There are 10 hidden switches. A switch that is on adds its own fixed numbers to the row, and there is some noise. The rows also spread widely along 13 directions, which tell nothing about the answers.
Known rows, each followed by its switches (1 for on, 0 for off):
[  1 -15 -22 -10   6  27   0   2   4  -6   1   6  16  20  -9  -2  -1  -8
 -10 -14  -4   0 -34  13  14  -1 -12 -21 -27  -9  -4  -7   4   2   5   9
   9  18 -22   9  -3  -8   8  -7] : 0 0 1 1 1 1 0 0 1 0
[  4   2  -7  24 -16   5  -7  11  11  -4  -2   1 -15  16 -17  -2   4   7
 -17   8  -2   7   2   4 -17  -9  -7   9  13   8  17  10 -15  -6   2  -6
 -10   8  36   2   2   0   2   0] : 0 1 0 1 0 1 0 0 1 1
[ -2  -4   0  -6   7  -5   2   1   1   6   3  -7 -22  -1  -3   6  -4   9
   5   9  -6  11 -10  -7 -13   3   2   3  -6   9   4   9  10  -1   2   3
   2   5  19   5   2   4   3   5] : 0 1 1 0 0 1 0 1 1 0
[ -2 -34   1 -10  24  10   6  -1  -1  15   7   4  25   7 -10   5 -16  12
  10  -8 -17   5 -11  11 -13 -10  -8   5 -30  -3   4  -9   8   9   7  14
 -15   5 -28  17  25  -5  -3 -12] : 0 1 0 0 0 0 0 1 1 0
[  1 -25 -11   4 -17  12 -12  -5 -12  -3  -7   3  13  12   3  -6  14  -5
 -12   3  13 -10 -21  15  21  -9  -2  -7  -9 -15   2   1   3 -17  -3   1
  -1  -1 -11   0  -8   1   5  13] : 1 1 1 0 0 1 0 0 0 0
[ 15 -23  -6  22   2   3   5  -5   7  19   9  13   5  -6 -18 -14  -5  16
  -3   4  -5   3   4  13  -9 -22  -5  -5   6   3   8  -9   5  -5  -1  20
 -17   1  -3  10   4   6 -12  -3] : 0 1 1 0 0 1 0 0 0 0
[ 13   1  11   7 -11  12  11  -5 -15   3 -12  11   6  -5  -2  -4   5 -15
 -11 -10  -1   1  -4  16  -9   1  17 -14  -5  16  -1   4  -6 -20 -20   1
  -1   7 -26 -13   1 -10   6  10] : 0 1 1 0 1 0 1 1 0 0
[  9 -11  19   7   5   9  -4  10  -8   2  -2   3  10  11   7  -1   1  -2
 -13  -9  -6  11   1  17 -23   3  -2   8 -23   4  -3  -2 -22 -19  10  -8
 -16   4   3 -10  13  -8   8 -11] : 1 0 0 1 0 0 0 1 1 1
[  9 -20   7   7   5   2  -6  13  -7  14  -9  -3   5  -6  11 -13   6  16
  -6  -5  20   8  -2  12 -14  -4   2  -3   1   3 -15   5  -8 -21  23  13
  -9   5  20 -16   1   8  -1   3] : 0 1 0 1 1 0 0 0 0 0
[-11  -8   1 -24  21  -3   4  -2  -1  22  -8  -8   9  -4  11  21  -5  -2
   6  -8   4  18 -16  -2   2   8  -6   9 -13  10   0  10   9  12  12   3
   1  10  14   7   5   1  12   2] : 1 0 0 1 1 1 0 1 1 0
[ 12  -2  -2 -10  11  16 -13  10   7 -11  -2   0  -7  23  13  -6   4  -2
 -12  -5   0  10 -25   2  -2   8  -8  -9 -29  -2 -15   7   9   2  13  -8
  13   8   9  -7 -10  -8  15  -6] : 0 1 1 1 0 1 1 1 1 1
[  9   2  18   5  11   8  -3   2   8   2  -3   7  -6  23  11  15   7  -4
  -4  -2  -8  14  -1   0 -22   9   3  10 -20  20  -1   6  -8   5  -6 -15
  -6   7  13  -8  -2  -7  16  -6] : 1 1 1 1 0 1 0 1 1 0
[ 13  -8   9  15  17  -4  16  -3   8  27   1  11  -3 -15  -9  -4 -15  18
   7   6 -10  21   7  -1 -29  -9   9  -4  14  24  -4  -5  -2   6   3  20
 -13  10   5  11   5   5  -7  -3] : 1 1 1 0 0 1 1 0 1 0
[ -4  -4  -8  13 -20  -4   2 -16 -23   2   6   2  -9  -5 -27  -9  -7 -15
 -14  18 -13 -14 -12   7  -2  -4   7 -11   4   3  17  -2   2 -25 -23   3
  -6   1 -15  10   4  -1  -7  13] : 1 1 0 1 0 0 0 0 1 1
[ -5 -28  -4  -7 -20  11  -3 -10  -3  15 -10   4  10  19  -7  17  18  23
  -5   8   8   5 -15  -4   2 -12  13  -4   4  -4  10  13  22  -3 -14  -2
 -24  16  -5  16   6 -16   5  25] : 0 1 0 0 0 0 1 0 1 1
[  5  -8  14  12 -15   8  -6  10 -12   5 -28   5  21   0  15  -8   2  -5
 -10  -6  15   8   8  13  -8 -14   6  -2   9   9   0   8 -15  -9   1  -3
 -10  -2   3 -10   5  -3   7  11] : 1 1 0 0 0 1 0 0 0 0
[ -2  -8   7  -5  -3  10   2  -5 -18   0  -3  -9   1 -15  -6  -6 -15   6
   0  -6   2   1 -14   4 -15  -1  15 -15 -12   6   0   2  14  -7  -5  14
   4   9  -8  -1  14   1  -7   6] : 1 0 0 0 1 1 0 1 1 1
[ -1  -8   1  -2   9  21  -5 -24  -4  12 -11   5  37  -5   2  12  -3  -9
   5 -13  16 -10 -21  14  16  -6  -2   6 -11   7   8   9  17  26 -12   4
  15   6 -17   0   2   6  13   0] : 1 1 0 0 0 0 1 1 1 0
[  0  -5 -23  11 -24   7  -6  -2   2  -9   0  -6  -9 -10 -10  -9  10  -4
 -18   1  11  -4 -26  16  20 -10 -12  -8   3 -15  12  15   4 -19   8   2
  15  12  23  -5  -9   8   6   6] : 1 1 1 0 0 1 0 1 1 1
[  9  -3   3  27  -9   1 -19  -2  -9  -9   4  -7  -9  -6  -5 -20  -1  -1
  -7   7   8 -17   4  15   0 -11 -11  16  -3  -4  19   5  -1 -10  -4  -1
   3 -16  28 -14   0  18  -7  -3] : 1 1 1 0 0 1 0 1 0 0
[  2 -12   2  -7   4  -5   9   2   9  27 -13  15  17   7   3  13  -3  -3
   1  -2 -11  26   5   3   1 -16  -8   5   1  11  11  10   8  15  -2  -4
 -20  -1  -4  22   8 -12  11   8] : 0 1 1 0 0 1 0 1 0 1
[ 12  -7   9   5 -11  16  -3  12  -2  -2 -19   4  21   5   6  -7   3  -6
 -13 -19   4   7   3  17  -2 -16  -8   0 -10  -1   9   7  -9  -2   1  -8
 -12   4   0  -7  11 -14   6  -3] : 1 0 1 0 0 1 1 0 0 0
[ -4 -18  15  -6  -6  13  -1   6 -16   0 -20   2   5  28  13  14   9   6
  -4   8   1  14 -11  -5 -21   9  26  -4  -7  12 -14  -2 -15 -16  -6  -7
 -14  10 -19   4   4 -15  10  18] : 1 1 0 0 0 1 1 0 1 0
[  4 -18   7  16   6   5  -9  -2  -5   4   5 -10  -3  -8   0  -2   3  19
   0  -2  22  -6 -11  10 -11   3  -2  16  -7   2  -1   8  -7 -11  18  10
   6   5  31 -20   1  21  -6  -6] : 1 1 0 0 0 0 0 0 0 0
[  8   0   3  11  -4   4   8   1  -9  10 -10   5  11 -17 -11 -10 -12 -11
  -9  -8  -4   5   7  18  -8 -11  -2   2   7  11  12  -3 -12 -10  -4   9
  -4  -3  -7   1  11   0  -2  -2] : 0 0 0 0 0 1 1 1 0 0
[ 13 -21   0   1 -13  11  -4  11   3  -7  10  -1  -9   7  -1  -5  13  10
 -25  -7  -1   6 -11  16   0  -4  -9  -6 -29 -18   5   3   3 -38  12  -5
 -19   9   9 -12   6 -16  -2  -4] : 1 0 0 0 1 1 0 1 0 1
[ -4   3  -7  10 -15  -2  -1   3 -14  -1  -7 -10  -2 -22 -12 -12  -3  -9
 -13   0  11  -3  -9  21   5  -6  -7   8  13  -3  14  15 -14 -22   8   4
  11   0  19  -8   7  11   1   8] : 0 1 0 0 1 0 1 1 1 1
[  2 -16 -19  -3  -1   8  12   0  24  11   9   9   2   9 -21  13   3   6
  -8  -5 -14  12 -14   8   8 -16 -19  -2 -11  -5  23   8  14   7  -1   2
 -15  20   2  17   7 -16   3  -3] : 0 1 1 0 1 1 0 0 1 0

New rows. What belongs after each?
[  0  -9  -9  -1 -24   7   6  -4   6  -6   5  -5 -27   4 -19  11  12  14
 -12   2  -4   6 -21  -1 -11  -2  10 -10  -9   0  13  18  20 -15  -9  -2
  -2  24  15  -1   4 -10   3  11] : 0 1 1 0 0 1 0 1 1 1
[ -6 -30  -5   3 -19  24  -7   2   4  -9  -2  -5   6  30  -9  22  21  21
 -11 -10  12  -1 -23  12  -6   1   5  11 -19  -7   9  14  -2 -11   3  -6
  -8  20   8  -5   9  -7   7   3] : 0 1 0 0 0 0 0 1 0 1
[ -4  -1  17  -8   7   4 -12  22  -6 -18  -3 -19  -7  11   5  -3 -15   1
  -1 -11  -8   3   5   2 -20   0 -13  21 -33  -2  19  10  -4   2   7 -14
  -8  -8  24  -9  25  -8  -4 -12] : 1 0 0 0 1 1 0 1 0 0
[  4 -10  11 -13  -4  11  -1  12   7 -15   1  -9  -8  18   0  14   4   2
  -8 -18  -6   5 -13   3 -12   0 -10  11 -43  -4  15  21  10   3   4 -19
  -4  14  17 -17  17 -18   4 -11] : 1 1 1 0 0 1 0 0 0 0
[ 17   9  10   9   6   3  -3   6   4  -8  15   4 -20   3   1  -7   3 -10
 -19   1  -7   4  -8  14 -10  10 -11   5 -25   1   4   9  -9 -26   6 -15
   1   0  16 -21  -2  -6   6 -10] : 0 1 0 0 1 0 0 1 1 1
[  6  -5   0   7  -6  15   7 -25   7  14  -1   6  -5   2 -13  22  13  15
   1  -4  18   2 -22  -4  -5   6  20  -1   4  21   2  20  21  13 -15   6
  12  24  11  -5 -10   5   4  11] : 0 1 1 0 0 0 1 0 0 1
[  0 -24   0   0   7  12  -3   8 -10  -3  -5   0  10  13  12   0  11  -2
  -6  -4   9   6 -26  17  -1  11   0   0 -19  -6 -19  -1 -28 -25  24   2
   8  11  -5 -10  -3   5  12  -1] : 1 1 1 0 0 0 0 0 1 0
[  7  -7  -1 -11  10  15  -2 -13  -2   5  -3   3   7  -7  14   1   0  -1
   0  -8  15   6 -34   4  10   7   8 -23 -20   4 -19  10  25   3   4   9
  22  13  -8  -8 -14   5  11   6] : 1 1 1 0 1 1 0 1 1 1
[ 10  -9   8  26  -2   0 -10   4  -5   7   1  -6  -8 -11  -2 -16   2  14
  -7   1  11  -2  12  14 -17  -7  -1  10   6   5   6  -1  -9 -17   6  11
 -11  -5  36 -13   2  17  -8  -3] : 1 0 1 1 1 1 0 1 0 0
[ -5   1   0   3  15   1   9 -10  -5   7   6  -5 -12 -12 -17   3 -24   2
   9   5  -7   7 -16  -3 -22   9  11   1  -2  21  -1   1   2   8   1  17
  19   7   2   7   6  16  -5  -3] : 0 1 0 0 0 1 0 1 1 1
[  2 -16  -5   9   7  17 -19 -15 -14  -7  10  -1   0  15  -4  -7   4  -1
   0  12   5 -18 -21   9   8   8   2   4 -20  -7   0 -13   3  -9 -10   7
  11  -9 -10   3  -9  14   1   1] : 0 0 1 0 0 1 0 1 1 0
[  7   3   5   0  11   6 -12  -3   2  -3  -1  -1  14  -4  12   0  -2 -23
  -7 -12   9   0 -14  21  17  -1 -26  20 -26  -4   9  17  -1  10  13 -14
  19  -7  19 -16   0   8  16 -13] : 1 1 1 0 0 1 0 1 1 1
[  3  -6 -12   6 -12  -8   8  -6  -6  10   7   4 -16 -14 -19 -10   2  -5
  -9  12  -8  -1 -12   7   4 -10  -6 -10   4  -4  15   5   7 -24  -6   6
  -5   6   3   5   0  -1  -4  11] : 0 1 1 0 0 0 0 0 1 0
[  1   3 -22 -11 -21  -9   3  -3   0   8   1  -7 -23 -23  -6  -5   5  -2
 -21   5   6   9 -21  -1  25  -7  -8 -20   9  -9  12  17  27 -24   0   2
   1  11  22   5 -11  -9  -2  19] : 1 0 0 0 1 1 1 1 0 1
[  1 -15  -4   6   5   5 -16   4  10  -1   7  -2 -10  23   2   0   1  19
  -2  16  -5   4  -6  -6  -6  -7  -9   7  -9  -4  10  -1   9   2   0  -4
 -15  -2  20  13  -2  -2   1   0] : 1 1 0 0 0 1 0 1 1 0
[  8 -12  -3   3  15  14  -1  -6  17  24  -2  11  13   9   5  12   6  19
  -4  -6   7  20 -14   1  -4  -2  -2  -3   0  11  -8   2   7  12  10   6
  -8  19  13  10  -9  -2  12  -4] : 1 0 0 1 0 0 1 1 1 1
[ 11   2 -13   8 -17   5  -6   5  16   0  -1  10 -17  22   2   3  21  -3
 -25   6   4  11 -14   1  11  -2  -9 -10  -1   1   5  15   4 -14  -1 -14
  -8  12  27  -3 -21 -12  11  10] : 1 1 1 1 1 1 0 0 0 1
[-13   1  -9   2   9   8  -7 -18 -11  -2  -2  -7  -3   8 -11   4 -15  -5
  11  10   5  -7 -29  -9  -3  11  10  -3   0  17  -3   4  10  25  -8  11
  28   5   3  11  -9  21   1   5] : 1 1 1 1 0 1 0 0 1 1
[ 17  -6   3  18   6   8  -2  -9 -10  11  -1  13  14 -11  -1 -21 -10  -7
  -8   5   5  -6  -2  14   1  -8   3 -12   3   8  -5 -11  -2 -11  -8  14
  -1  -8 -20  -3  -7   6  -7   1] : 1 1 0 0 1 1 1 0 0 0
[  5 -13   3  -1 -14   0  10  14  -2  18 -23   8   9   0   1  -3  -4  10
  -9   0  -6  28   8   2 -18 -19  12 -15  17  12  -1   5  -1  -9   1   7
 -25   8  -9  16  12 -16   3  17] : 0 1 0 0 0 1 1 1 0 1
[ -5 -23  -6 -12   8   5   1  11   0  11 -12  -5  24 -10  10   0  -8   6
   0 -18  12  16 -21  15   6  -9 -13  -1 -12  -6  -7  13   0   2  34  11
   7  11   7   1   9   5   6  -4] : 1 1 0 0 0 0 0 1 0 1
[ 23  -6   9  10  11  -2 -10   2  -1  16  -5  14   3  -1  24 -18   5  -6
 -10   4   5  10   3   9  -2  -4  -3 -12  -6   8 -18  -5   2 -14   6   1
  -8  -9   6  -8 -18   3   9   1] : 1 1 1 1 0 1 0 1 0 0
[ 23  -1   7  23  -8  12  -7  15  -2 -16  -1   9 -11  14   3 -26   0  -3
 -21   4  -9   8   0  13 -19  -3   4 -13  -9   3 -11  -8 -21 -27   3  -4
  -4  -2  -4 -10  -6  -7   0  -4] : 1 1 1 0 0 1 1 1 0 1
[ 18 -25  -8  17   9  13  -1 -17   7  19  14  14  19 -13 -20 -17 -13  15
  -1  -1   1 -12  -5  14   2 -25 -11 -10  -6  -2  10 -10  28  10  -6  26
  -9  -1 -15   8   4   8 -14  -9] : 0 1 0 0 0 1 0 0 0 0
[  2  -5  -4 -11   1  -5  -2   7  13  17  -7  -1   2   0   1   7  -1   5
  -7  -6   6  16  -4  -1   4 -11 -18   5  -2   3  13  23  20  14  11  -4
 -10   6  33   2   4  -7   5   3] : 0 1 0 1 1 1 0 0 0 1
[  6  11  17  -1  17   6 -20   0  -5  -8  -6   2  11  21  24   3   1 -24
  -4   0   4   0  -8   9  10   9 -16  25 -25   2   5  14  -9  10   0 -28
   9 -16  12 -11  -5  -1  19  -4] : 1 1 1 0 1 0 1 1 1 1
[ -3 -16 -12   2 -19   8   3 -13  -1  12  -8   8   4   9  -7  17  22  -3
 -10   6   9   2 -19   9  14  -4   4   0   6   0  10  10   2 -12 -12  -2
  -4  14  -2   6  -7  -3  13  20] : 0 1 1 0 0 1 0 0 1 0
[ -4 -10  17  -6  -3  -3  -1  20   4   4 -12  -3  -4  21  13  18   8   8
  -6  -4  -8  21   7  -2 -20  -2  -4  19 -14   7  13  17 -11  -7   5 -22
 -27   5  23  -1  15 -19  11   4] : 1 1 0 0 0 0 0 1 0 0
[ -3 -40   0   1 -16  15  -1  -4 -11  -1   0  -6   3  11 -12   3   8  27
   0   1   2  -5 -17   4 -15 -10  16 -10 -16  -9   3   0  16 -14  -7  12
 -18  17 -12   4  16  -5  -7  10] : 1 1 1 0 0 1 0 0 1 0
[  4   2   7 -11  -3   0 -17   3 -17   8 -25  -2  11   2  23  -5   6 -19
 -10   3  13   4  -5   5   9  -2  -3   0  -1   3  -3  11   7  -4  -4 -12
   2 -11   5  -6  -6  -5  19  17] : 0 1 0 1 0 1 1 1 1 0
[  1  -8  -4   2   4  16  -7 -13   8   3  11 -11  -6  -3 -16   8   2  24
   1  -6  11 -10 -15   3  -1  -3  -5  12 -12   0  20  13  26  11  -7   7
   2  13  25  -4   6   5  -4  -5] : 0 0 0 0 1 0 1 1 1 0
[  1  -9  -6 -15   7 -11  21  -7  -2  26   3   5 -12  -5 -15  13  -7  -4
  -4   7 -17  16 -11  -8 -10   4   6  -7  -2  17   3   1  12  -7  -6   8
 -10  12 -11  16   3 -12  -2   8] : 0 1 0 1 0 1 1 0 0 0
[ -1  15  -2   8  18   3  -8   4  -1 -10   8   2 -19  22  -2  -3 -13 -12
  -3  18 -11   6 -18  -7 -11  19  -5   6  -8  15  -5   0 -21   0   6  -9
  19  -4  10   6 -11   8   5  -4] : 0 1 0 0 0 0 0 0 1 1
[ 14  -7   6   5   1   1  -6  12   4  12  -7   6  10  -3  15  -8  10  -2
 -15  -9  13   9   1  17   6  -9 -18   6  -7  -4   4  13  -6 -16  16  -7
 -11  -2  21 -17  -1  -5   8  -1] : 0 1 0 0 1 0 0 0 0 0
[  6  16  22 -12  14   6  13   4  -7   2 -14   8  -7   3  16   6  -7 -17
   3  -9 -11  22 -12  -5 -28  16  19 -17 -18  31 -18   8  -4   0  -7  -7
  13  13 -14  -9  -1 -11  17   5] : 0 1 1 0 0 0 0 1 1 0
[ 14  12   8  16  10  -3   3  -1   1  13  -4  10 -12  -6  -3 -15 -12   1
   1  15  -7  12   9  -4 -18  -7   6  -6  17  23   2  -1  -1   4 -11   6
  -4  -4   8   6  -6   3  -3   6] : 0 1 1 0 1 1 1 0 1 0
[ 17  -5   3  11  18  10  -3  -8   7  19   5  16   9   2   4 -10  -8   5
  -6  -2  -3  10  -6   3  -9  -3  -1 -15  -7  14 -11 -10   9   4   0  11
  -6   4  -4   7 -11   2   1  -8] : 1 0 0 1 0 0 0 1 0 1
[ 22   2  14  24   1  -1  -1  -9 -10   8  10  18 -13   2  -7 -20  -4  -6
  -8  22 -15  -3  12   6 -17  -6  10 -10  -1  13   4 -13   0 -22 -27   2
 -19 -13 -16   0  -4  -3  -7   7] : 0 1 1 0 1 1 0 0 1 0
[ 14 -11  11   6  -5  -7  -2  11 -18   4  -4   2   2 -18   3 -28  -7 -10
 -12   2  -6   6   7  23 -10 -14  -6  -5  -9  -8   0   0  -8 -31  10   3
 -11 -12  -3  -8  13   0  -1   2] : 0 1 1 0 0 1 0 1 1 1
[  3  -2  15   7  15  -1   1  -2  -2  20 -13  20  17  20  19  14   6 -17
   0   9  -2  23  -1   5  -2   7   2  13   3  19  -9   3 -29   0   2 -14
  -8  -3  -4   9  -9  -1  21   8] : 1 1 1 0 0 0 0 0 1 1
[ 12 -19 -14   5  -2  15   7   0   1  -1   8   6  -1   4 -17  -6   4   0
 -18  -5  -3   4 -26  18  -5   3  -1 -12 -16  -4 -10  -4  -8 -21  14  12
   7  19 -10  -4  -1  -1   2  -8] : 0 1 1 1 0 1 1 0 1 1
[  8 -20 -14  23  -8   6 -14   9  -1  -5  10  -4 -12   6 -19 -22   2  16
 -16  13   0  -9  -5  14 -10 -12 -13   2   0 -12   9  -8  -8 -24  10  11
 -11   0  20  -1   3   8  -9  -5] : 0 1 0 1 0 1 0 0 1 0
[ 22  -5   4  10   9  11  13 -16   4  11  14  15   8 -25 -11  -8 -10 -13
 -12 -12 -10  -2 -11  24  -4  -7  -7 -13 -24   6   4  -5  10 -12  -4  10
   4   8 -21 -13   4  -3   1 -16] : 1 1 0 0 0 1 0 1 1 0
[  9   8  -5   5  -9  -5  12  -2   1  11  -3   9  -9 -19  -3  -8  -2 -13
 -12  -3   1  12 -13   7   7  -5  -3 -19   6   9   3  15   4 -15   1   2
   6  12   7  -4  -9  -3   2   9] : 1 1 1 0 1 0 0 0 0 1
[ -3 -16  -5   3  -7  13  -1   3  -7 -17  12  -7 -11  20 -21   5   0  -2
 -11   1  -7 -10 -18  10  -8   8  -1   9 -26  -4  14   0 -10 -20  -4  -2
   0   6  -7  -6  11  -5  -6  -4] : 0 1 0 0 1 1 0 0 0 0
[  4  -1  11   8  -4  -6  -3 -11 -13   5   5  -2  -4  -9  -8  -2  -1  -8
  -4   8  -4  -7   0  11   0  -5  -3  16  -8   0  21  11   5 -10 -14  -8
  -9  -8   7  -3  10   0  -2   5] : 1 1 1 0 1 0 1 1 1 1
[  4  -4 -15  13   9  11   4 -16   0   5   2   1  -4  -8 -11  -4  -7   1
   2   3  13  -3 -29   3   4   8   9 -11   7  15 -12  -3   0   4   3  23
  31  12   1   0 -19  23  -3   0] : 1 1 1 0 0 1 1 0 0 0
[ -5 -11   1  -1   1   4  -9  31  -1  -4 -16  -6   3  17  10  -6  -3   5
  -7   0  -6  21   4   7 -15  -6 -12  10  -3  -4   2  -1 -28 -12  22  -6
 -15  -2  18   9  13  -6   9   0] : 0 0 0 0 0 1 0 1 1 0
[  7  -5   9   5   5  -4  -9   7  -8  -6   2   0   0  12  -3 -13 -15 -10
  -4   8 -19   1   7   7  -7 -10 -13  14 -19  -3  15  -1  -2   1  -5 -10
 -13 -19  -2   8  13  -6  -5  -6] : 1 1 1 0 0 1 1 1 0 1
[  6 -23  -2  -8  20   8   1  -1   2  19  -3   6  28  -3   1  -6 -11  11
   7  -9   3  10 -16  10   3 -15 -13  -2 -13  -5  -5   3  15  19  18  14
  -1   6  -8  11  10   2   1  -6] : 0 1 1 0 0 0 1 0 1 1
[-12  -9 -24  -1   1  -5   3  -2  10  20  -7  -6   1 -11  -9   1  -5  13
   6  -1  12   8 -18  -3  12 -15 -12  -8  20   6  11  17  18  18   9  18
   3  16  30  16  -7  12  -2  10] : 1 1 1 1 1 0 0 0 0 0
[ 19 -23  19  -3  -6   9   8  21   3   7 -12   0  -2  -3  14   1  12  24
 -15 -17  10  25  -2   8 -28  -4  11  -9 -14   3 -16  10  -5 -28  22   1
 -20  22  14 -23  11 -18   3  -1] : 1 1 0 0 0 1 1 0 0 0
